There are 10 hidden switches. A switch that is on adds its own fixed numbers to the row, and there is some noise. The rows also spread widely along 14 directions, which tell nothing about the answers.
Some rows, each with its switches (1 for on, 0 for off) after it:
[-110, 72, 267, 209, -143, -76, -352, -179, -100, -252, 77, -11, 163, 111, -16, 250, 236, 282, -87, -334, 225, 98, -377, 51, 86, -363, 339, 152, 62, -19]	0 0 0 0 0 1 1 1 0 1
[127, 215, 75, 369, -136, 52, -63, 29, 15, 146, -192, 128, -75, -30, 11, 193, 244, -141, -329, -336, 178, 226, 21, 128, 51, -171, 64, 66, -136, -70]	0 0 1 0 0 1 0 0 1 0
[167, -108, 165, 53, 49, 110, -88, 311, -254, 81, -79, -145, 208, -520, -129, 64, 24, 39, -228, 355, 20, 125, 274, 295, 170, -231, 344, 114, -558, -34]	0 0 0 1 0 1 1 0 0 0
[155, 170, 356, 133, -36, -312, 134, -58, 32, 139, -162, 79, 218, 1, 460, 146, 447, 71, -181, -343, -88, 149, 17, -355, -69, -162, -156, 377, -122, 64]	1 0 1 1 1 1 0 1 0 0
[140, 119, 33, 339, 152, -7, -357, 82, -54, -69, 289, -505, -38, 55, 145, 144, 131, 310, -461, 65, 62, 193, 66, 50, 155, -341, 51, 243, 149, -97]	0 1 0 1 0 0 1 0 0 0
[156, 91, 149, -275, -102, -419, -62, 66, 154, 57, -135, -195, 166, -142, 74, 47, 81, -90, 625, -237, -25, -36, 62, 14, 5, 47, 237, -206, 177, 19]	0 0 0 0 0 0 1 0 1 1
[98, 291, 407, -79, 100, -343, 116, -89, -114, 210, -188, -99, -83, -3, 209, 24, -41, 57, -51, -102, 259, 148, 284, -542, -166, -184, -15, 439, -88, 223]	1 0 1 0 1 0 0 1 1 0
[-24, 139, 13, -326, -31, -318, -197, 185, -28, -50, 208, -14, 164, 88, 14, -28, -257, 247, 181, -506, 58, -76, -275, -316, 21, 215, -85, -328, 65, 484]	1 0 1 0 1 1 1 1 1 0
[-208, -113, 48, 13, -498, -163, 3, -111, -200, -46, 314, 66, 159, -51, -10, 329, -23, -326, 68, -248, 195, -29, -204, -73, -103, -37, -136, 90, -50, 172]	0 1 1 0 0 1 1 0 1 0
[-165, -181, 413, -122, 96, -255, 323, -156, -96, -78, 85, -59, -197, -104, 218, 146, 3, -97, 159, 425, 106, -266, 242, -460, -172, 126, 2, 305, -89, 65]	0 1 0 1 0 0 1 1 1 0
[170, 93, 606, -24, -255, -294, -400, 332, 3, 65, -35, 8, 50, 169, 93, 217, 462, 414, -147, -90, 211, 28, -225, 185, -17, -417, 161, -177, 108, -183]	1 0 1 0 1 1 0 1 1 0
[-8, -131, -191, -207, -47, 81, -217, 357, -361, 15, 217, -20, 354, 9, -165, -68, -289, 308, -331, -192, -41, -197, -263, 50, 117, 138, -58, -445, -13, 365]	0 0 0 0 0 0 1 1 1 0
[37, -143, 242, -37, 52, 116, 196, 73, -308, 115, -159, 112, 20, -100, -71, 49, 267, 94, -389, 266, 193, -288, -73, 287, -68, -331, 279, -97, 10, -109]	0 1 1 1 0 1 0 1 1 0
[113, 60, -15, 16, -82, -207, -233, 241, -218, 35, 105, -514, 228, -104, -99, -55, -32, -40, -82, 83, -7, -218, 90, 228, 70, -436, -145, 151, 355, 315]	0 0 1 0 0 1 1 1 0 1
[11, 246, 289, 7, 8, -104, -154, -155, -8, -152, 16, -120, 149, 9, -39, 206, -91, 81, 17, -430, 264, 284, -70, -256, 59, -260, 272, 290, -317, 140]	0 0 1 0 0 0 1 1 1 0
[83, 0, 567, 154, -135, -37, -115, 210, -142, -24, -92, 265, 235, -5, 146, 291, 270, 119, -267, -22, -115, 20, 58, -216, 48, -165, -135, 246, -441, 244]	0 0 1 1 1 1 1 1 0 1
[-46, -94, 168, -231, 46, 453, 367, -106, 104, -190, 141, -88, 192, 119, -112, 112, -83, -291, 33, 71, -7, -284, -233, -1, -63, -347, 94, -38, -85, -42]	0 1 0 1 0 1 0 1 0 0
[286, 220, 296, -184, 5, -267, -172, 216, -77, 2, -98, -455, 394, -106, -71, -2, 106, 11, -260, 0, 117, -25, 53, -45, 82, -435, -54, 159, -227, 260]	0 0 1 1 0 1 1 0 0 0
[-64, -39, 276, 110, 138, -45, -277, 178, 249, -305, 346, -50, -64, 190, 163, 218, 166, 428, -144, -177, -36, 62, -279, -80, 127, 55, 142, -169, -256, -74]	0 0 1 0 0 1 0 1 0 0
[-42, -203, 67, -431, 304, -361, 55, -16, 39, -151, 310, -398, 320, -36, 370, -100, 135, 520, -13, 22, -22, -194, -250, -156, -1, 56, 308, -194, 72, -134]	0 0 0 1 0 0 1 1 1 0
[103, 16, 247, -65, 127, 254, 365, -53, 110, -82, -8, -164, 178, -23, 41, 156, 59, -297, 56, 37, 6, -65, 71, 71, -76, -469, 208, 89, -279, -107]	0 1 1 0 0 1 1 0 1 0
[202, 110, 0, -155, -1, 64, -345, 362, 107, 49, 224, -297, 137, 149, -63, 25, -181, 219, -93, -205, 30, 134, -120, 58, 96, -108, 57, -365, 1, 12]	1 0 0 0 0 0 0 0 1 0
[60, 157, 241, 246, 156, -338, -404, 197, 73, -67, -162, 32, -428, -327, -119, 80, 327, 436, -147, 27, 328, 132, 17, 235, 263, 172, 555, -179, -217, -111]	0 0 1 1 0 1 0 1 0 0
[-32, 122, 421, -27, -219, -391, -115, -189, -81, 131, -27, 227, -280, -25, 123, 294, 123, 53, 20, -221, 443, 182, -19, -292, -161, 32, 198, 145, -27, -3]	0 1 1 1 1 1 1 0 1 0
[57, 217, -8, 397, -187, 54, -448, 68, -49, -125, 193, -59, 78, 101, -64, 294, 60, 92, -278, -539, 25, 202, -230, 76, 193, -198, -106, 105, 121, 204]	0 1 1 1 0 1 1 1 0 0
[-82, -127, 52, -391, -289, -138, 181, -150, 133, 100, 262, -66, 264, -89, 30, 115, 93, -226, -247, -177, 381, -5, -328, -42, -146, -47, 63, -162, -347, -157]	0 0 1 1 0 1 1 0 0 0
[119, 110, -199, -13, 2, 147, -60, -31, -249, 149, 48, -284, 391, -223, -34, 32, -298, -133, 38, -343, -59, 222, 104, 27, 13, -389, 137, 254, -4, 195]	0 1 0 0 0 1 1 0 1 1
[38, -98, 44, -145, -20, 90, -10, 299, -212, 179, 78, -102, 25, -138, -201, -53, -113, 50, -479, 206, 250, -197, 1, 236, -14, -176, 53, -234, -173, 58]	0 0 1 0 0 1 1 1 1 0
[-111, -70, 191, -306, -176, -139, -65, -113, -124, -66, 135, 93, 431, -60, 15, 162, -211, 20, 93, -366, 30, 40, -221, -425, -35, 54, -17, 142, -356, 333]	0 0 0 1 0 1 1 1 0 1
[-10, 79, -50, -27, 16, 310, 4, 37, 22, -256, 176, -232, 124, 55, -219, 80, -421, -272, 293, -134, -66, -126, -29, -10, 137, -154, 28, 4, 168, 275]	0 0 0 1 0 0 1 1 1 0

New rows. What belongs after each?
[-19, -63, 212, 223, 38, 69, 57, 84, -254, -135, 15, -112, 56, -382, -19, 205, -88, -138, 143, 264, -101, 14, 351, -53, 120, -103, 134, 402, -268, 166]	0 1 0 1 0 0 1 1 1 0
[-147, 128, -108, 5, 136, -288, -185, -132, 210, -198, 249, -186, -255, -296, 5, 102, -60, 107, 167, -241, 319, 157, -101, -174, 147, 339, 371, -115, -194, -19]	0 1 0 1 0 1 1 0 1 0
[175, 54, 113, -159, -352, -250, -311, 25, 22, 360, 64, -52, 316, -89, 140, 126, 197, 198, -270, -500, 225, 349, -253, 98, -70, -233, 103, -40, 0, -275]	1 0 0 1 0 1 1 1 0 0
[-192, -215, 190, -274, 5, -179, 359, -158, 64, -5, 168, 98, -93, -74, 110, 121, 190, -47, -137, 94, 362, -205, -195, -119, -181, 133, 238, -262, -386, -182]	0 1 1 0 0 1 1 0 1 0
[14, -105, 222, -207, -364, 18, 42, -151, -550, 218, 39, 103, 456, -19, 17, 213, -444, -220, 112, -284, -48, 191, 38, -287, -227, -341, -76, 483, -57, 349]	0 0 0 0 0 1 1 0 0 0
[-166, -122, 100, 243, 0, -302, -98, -356, -279, -75, 131, 66, -262, -44, 279, 247, 177, 313, 149, -55, 199, 119, -75, -29, -44, 44, 522, 183, 427, -202]	0 1 0 1 0 0 1 0 1 0
[99, -35, 270, 176, 198, -108, -154, 424, -217, 32, 11, 75, 66, -105, 247, 77, 9, 295, -251, 137, -324, -73, 320, -267, 111, 112, -259, 162, -229, 427]	0 0 1 1 1 1 1 1 1 1
[192, 5, 484, -162, -144, -370, -87, 141, -424, 225, -272, 4, 393, -225, 103, 94, 539, 379, -528, 63, 262, -43, -84, 24, -73, -368, 216, 38, -317, -21]	0 1 0 0 1 1 1 0 0 0
[1, -115, 199, -246, 504, -109, 215, 159, 19, 60, 139, -89, -245, 43, 175, -142, -108, 363, -439, 365, 158, -219, 144, -408, -70, 253, -8, -172, -342, 102]	1 0 1 1 0 0 1 1 1 0
[-204, -219, 102, -271, -339, -66, 321, -49, 32, 116, 136, 196, 194, -203, 30, 82, 130, -272, 23, -10, 209, -231, -203, -94, -146, 103, -30, -195, -317, 11]	1 0 0 0 1 1 1 1 0 1
[-191, 36, 424, 398, -234, -338, -208, -156, -176, -346, 11, 90, 184, -39, 160, 334, 618, 238, -463, -97, 318, -25, -301, -231, 149, -103, 50, 326, -302, 38]	0 0 0 1 0 0 1 1 1 0
[-73, 155, 477, -316, -9, 122, -46, -15, 249, -373, 139, -310, 89, 261, -239, 85, 7, -55, 89, 102, 322, -307, -306, -174, -1, -477, 134, -65, -117, 116]	0 0 0 0 1 1 0 1 0 1
[-93, -98, 60, 19, 120, -309, 18, -160, -225, -152, 101, -188, 70, -401, 106, 80, 64, 219, 369, 23, 39, 41, 10, 2, 88, -18, 515, 202, 58, 15]	1 1 0 1 0 0 1 1 0 0
[204, 56, 158, -208, 136, 279, 41, 202, -53, 125, -78, -182, 61, -177, -223, 10, -261, -73, 83, 66, -3, 19, 152, 138, 7, -331, 273, -26, -177, 4]	0 1 0 0 0 1 0 1 0 0
[64, 59, 353, -335, 200, 137, -37, 118, 166, -68, 148, -215, 6, 170, -152, 8, -106, 243, -229, 42, 309, -18, -213, -51, -42, -366, 285, -197, -375, -74]	1 0 1 0 0 1 0 1 0 0
[192, 75, 454, -175, 41, -323, 10, 280, 163, -30, -248, -81, 340, -179, 56, 87, 591, 114, -129, -24, 57, -243, -62, 50, 62, -163, 77, -237, -457, -14]	0 1 1 0 0 1 1 1 1 1
[124, 6, 73, 202, -69, -195, 45, 226, 10, -45, 57, -35, 251, -36, 314, 168, 178, -118, 76, -172, -375, 28, 147, -201, 103, 140, -314, 115, -87, 262]	1 0 1 1 0 0 0 0 1 0
[63, 59, 567, 205, 64, 142, -107, 91, 37, -307, -14, -33, 40, 122, -29, 290, 64, -32, -114, 240, -39, 10, 185, -327, 125, -216, -51, 331, -500, 226]	0 0 0 1 0 0 1 0 0 1
[-46, -43, -255, 98, -133, 87, -217, -75, -161, 116, 323, -165, 171, -31, 83, 87, -23, 148, -544, -269, 251, 202, -257, 166, 21, -198, 135, -6, 120, -159]	0 0 0 1 0 1 1 0 1 0
[-60, 69, 286, -156, -118, -229, -53, 209, 324, -174, 318, -474, -104, -203, -22, 96, -38, -204, 213, 357, 260, -117, 159, -192, 78, -12, -94, 26, -214, 18]	1 0 0 1 1 0 1 1 1 0
[195, 279, 169, -179, -172, 194, -206, 335, 155, 193, 59, -262, -179, 152, -295, 4, -318, -237, -56, 44, 310, -2, 72, 19, -53, -341, -128, -221, 114, 99]	1 0 0 0 1 1 0 0 1 0
[-51, -95, 342, -349, -141, -297, -95, -103, -448, 268, -85, 74, -80, 91, -82, -17, -182, 194, -42, 114, 334, -230, -27, -181, -265, -182, 119, 74, 356, 200]	0 0 0 0 0 1 1 1 0 1
[-90, -155, 244, -148, -254, 91, 134, -76, -111, 30, 54, 261, 31, 101, 29, 207, -157, -154, 497, -118, -125, -93, -45, -100, -142, -21, 143, -2, 232, 101]	0 0 0 0 1 0 0 1 0 1
[-67, -135, -40, 119, 55, -142, 245, -256, -336, 95, -21, 328, -86, -73, 300, 101, 36, 129, 92, -228, -56, 51, 6, -79, -77, 218, 329, 68, 260, 96]	0 0 1 1 1 0 1 0 0 0
[38, -175, 155, -213, 114, 459, 98, 151, -26, -167, 369, -259, 458, 130, 61, 137, -222, 54, -52, -20, -250, -91, -162, 37, -33, -466, 66, -31, -172, -28]	0 1 0 0 0 1 1 1 1 0
[42, 23, 315, -395, -150, -620, -324, 50, -107, -49, 108, -349, 298, 59, 106, 33, 269, 388, 11, -152, 265, -183, -368, 10, -49, -276, 184, -102, 372, 24]	0 0 1 1 0 1 0 1 1 0
[-59, -22, 282, 230, -259, 485, -149, 59, -35, -6, 55, 513, -297, 322, -224, 316, -13, 49, -164, -76, 255, 107, -227, 90, 10, -86, 249, -297, -123, -60]	1 0 0 0 1 0 0 0 0 1
[-298, -183, 321, -2, -2, -204, -290, -12, -261, -315, 431, -187, 198, -211, 136, 176, -39, 475, 93, 158, 164, 90, -139, -192, 63, -240, 407, 292, -303, 86]	1 0 0 0 1 1 1 1 1 1
[88, -195, 94, 7, 6, 164, -29, 247, -314, 48, 185, -197, 521, -122, 206, 98, -60, 144, -330, 54, -254, 112, 58, 17, 21, -349, 23, 220, -310, 29]	0 0 0 0 0 1 0 0 1 0
[-90, -235, -206, 296, 70, 308, 108, 324, -242, -75, 314, -47, 102, -129, 159, 31, -3, -3, -518, 326, -271, -222, 78, 53, 138, 89, -242, -17, -101, 193]	0 0 0 1 1 1 0 0 1 0
[115, 46, 314, 220, 95, -95, 68, 129, 8, 102, -357, 282, -289, -158, 24, 91, 195, -103, -66, 194, -17, -111, 336, -149, 54, 237, -7, 18, -264, 149]	0 0 0 1 0 1 1 0 0 1
[-5, -151, 46, -343, -405, -267, -217, 232, -401, 299, 58, 87, 393, -351, -169, 51, -163, 90, -189, -199, 183, 36, -146, 23, -38, 98, 7, -152, -312, 207]	0 0 0 0 0 1 1 1 0 0
[188, -111, 235, -289, 38, 413, -23, 356, 109, 355, 240, 70, -28, 246, -21, 97, -333, 19, -429, 64, 12, 18, 86, -114, -176, -185, -274, -262, -294, -21]	1 1 1 1 0 1 1 1 1 1
[40, 127, 376, 248, -133, -290, -416, 21, -335, -26, 17, 34, -75, 231, 139, 231, 383, 497, -429, -138, 234, 8, -226, -99, -6, -260, 77, 90, 301, 99]	0 1 0 0 1 1 1 0 0 0
[199, 103, 366, -218, 205, -88, 172, 133, 1, 95, -135, -18, 285, -155, 131, -3, 176, 180, -283, -44, 123, 108, 48, -199, -19, -215, 199, -3, -692, 87]	1 0 1 0 1 1 1 0 0 0
[-99, -26, 201, 330, -281, -273, -497, 221, -155, -93, 415, -289, 75, -77, 207, 281, 303, 360, -535, 110, 232, 228, -53, -56, 125, -120, -14, 213, -206, -96]	0 0 0 0 1 0 0 0 1 0
[132, -140, -160, 406, 73, 284, 67, 189, -470, 144, -157, 222, 54, -205, 69, 56, -36, 24, -202, 55, -296, 15, 254, 291, 132, 19, 153, 40, 150, 115]	0 0 0 1 0 0 1 0 1 0
[-269, -321, 52, -139, -140, -35, 106, -65, -59, -196, 365, -133, 320, 80, 169, 84, 214, 69, -116, 67, 28, -361, -400, 39, -74, -150, 50, -109, 120, -84]	0 0 0 0 0 1 0 1 1 1
[130, 192, 235, 47, 168, 162, -226, 210, 170, -347, -21, -358, -115, -63, -380, 70, 7, -9, 45, 247, 231, -94, 4, 233, 289, -254, 384, -192, -174, 43]	0 0 0 1 0 0 1 0 0 0
[-113, -103, 157, 60, 258, 213, -117, 123, -149, -399, 205, -120, 205, -217, -174, 89, -42, 377, -272, 132, 108, 19, -155, 8, 276, -77, 465, -27, -712, 101]	0 0 0 0 0 0 1 1 0 0
[81, 242, 83, 206, 24, -219, -362, 183, -267, -102, -244, -32, -270, -15, -355, -19, 81, 255, -37, -86, 274, -174, -77, 262, 216, -40, 301, -200, 375, 321]	0 0 1 0 0 0 0 1 0 0
[87, 26, -100, -146, -28, -424, -1, 77, -26, -168, 135, -439, 636, -459, 140, 64, 194, -50, 145, -227, -163, 10, -26, -149, 207, 97, 12, 92, -353, 260]	0 1 0 1 0 0 1 0 0 0
[-297, -290, -95, -101, -91, 21, -36, -132, -339, -289, 583, -253, 456, -166, 169, 131, -88, 240, -157, 28, 105, -3, -359, -10, 52, -223, 318, 138, -95, 36]	0 0 0 1 1 1 1 0 1 0
[204, 2, 219, -2, 69, 330, 239, 146, -273, 174, -287, 86, 75, -55, -94, -24, -11, -110, -128, 196, -24, -147, 157, 241, -56, -404, 233, -43, 41, 49]	0 0 0 0 1 1 1 0 0 0
[219, 3, 61, 65, -75, 342, 48, 14, -436, 158, -263, 186, 300, 68, -123, 103, 134, 64, -411, -179, 69, -50, -169, 316, 0, -429, 266, -136, 174, -12]	0 1 0 1 0 0 1 0 1 0
[-42, -191, 60, -387, 208, -92, -64, -43, 17, -159, 445, -293, 267, 117, 235, 41, -89, 441, 55, -160, -106, -85, -358, -132, -42, -68, 239, -155, 149, -55]	0 1 0 1 0 1 1 1 0 0
[-81, -281, 280, -56, 37, -180, 210, -135, 28, 171, 275, -85, -42, 76, 594, 152, 136, 128, -143, 179, -87, 12, 91, -305, -269, -45, -53, 329, 125, -342]	0 0 0 1 0 1 0 1 1 0
[74, 89, 369, 125, 50, -192, -141, -144, -276, -119, -89, -49, 167, -19, 214, 241, -63, 163, 249, -173, -76, 247, 153, -310, 24, -204, 251, 499, 30, 174]	0 0 0 1 0 0 1 0 1 0
[41, -97, 162, 92, -5, -32, 123, 254, -101, -21, -86, 7, 138, -2, 69, -10, 477, 98, -473, 241, 75, -359, -160, 175, 38, -143, -16, -283, -105, -46]	1 0 0 0 0 1 0 0 1 0
[-251, 39, 5, 290, -170, -35, -136, -75, -310, -254, 57, 143, 96, -43, -155, 167, -14, -31, -110, -258, 142, -122, -215, -100, 133, -48, -5, 176, -60, 463]	0 0 1 0 0 1 0 1 1 1
[149, 97, 212, 94, -253, -40, -148, 50, 19, 89, -13, 221, 110, -20, 23, 350, -56, -63, 442, -627, -134, 362, -28, -26, 19, -12, 128, -2, -86, 77]	1 1 1 0 0 0 1 1 0 0
[-253, -286, -38, -257, 103, -77, 272, -275, -283, -224, 388, -50, 282, 115, 241, 61, -105, 196, -6, -36, 25, -220, -335, -364, -109, 51, 138, -31, 73, 188]	1 1 0 1 0 0 1 0 1 0
[209, 257, 152, 212, -387, 124, -63, 35, 32, -50, -77, -143, 499, -1, 53, 249, 227, -323, 242, -481, -143, 207, -140, 190, 74, -623, 15, 235, 134, 52]	1 0 0 0 1 1 0 0 0 0
[118, 325, 131, 67, 106, 181, -130, 50, -99, 135, 15, -291, -124, -37, -83, 42, -250, -22, -389, -8, 264, 132, 205, -249, -4, -385, -80, 362, -35, 161]	0 1 0 1 1 1 0 1 1 0
[-41, 5, 134, 319, 52, -124, 70, -21, -36, -299, 53, -46, 202, 26, 368, 169, 462, 138, -149, -60, -160, -109, -112, -165, 145, 7, 23, 145, 18, 80]	0 0 0 1 1 0 0 0 1 0
[49, 98, 57, 95, -95, 348, -238, -29, 92, 26, 276, 120, -79, 155, -54, 241, -167, 128, -150, -413, 225, 435, -261, 151, 38, -282, 361, -127, -88, -144]	1 0 1 1 1 1 1 0 0 0
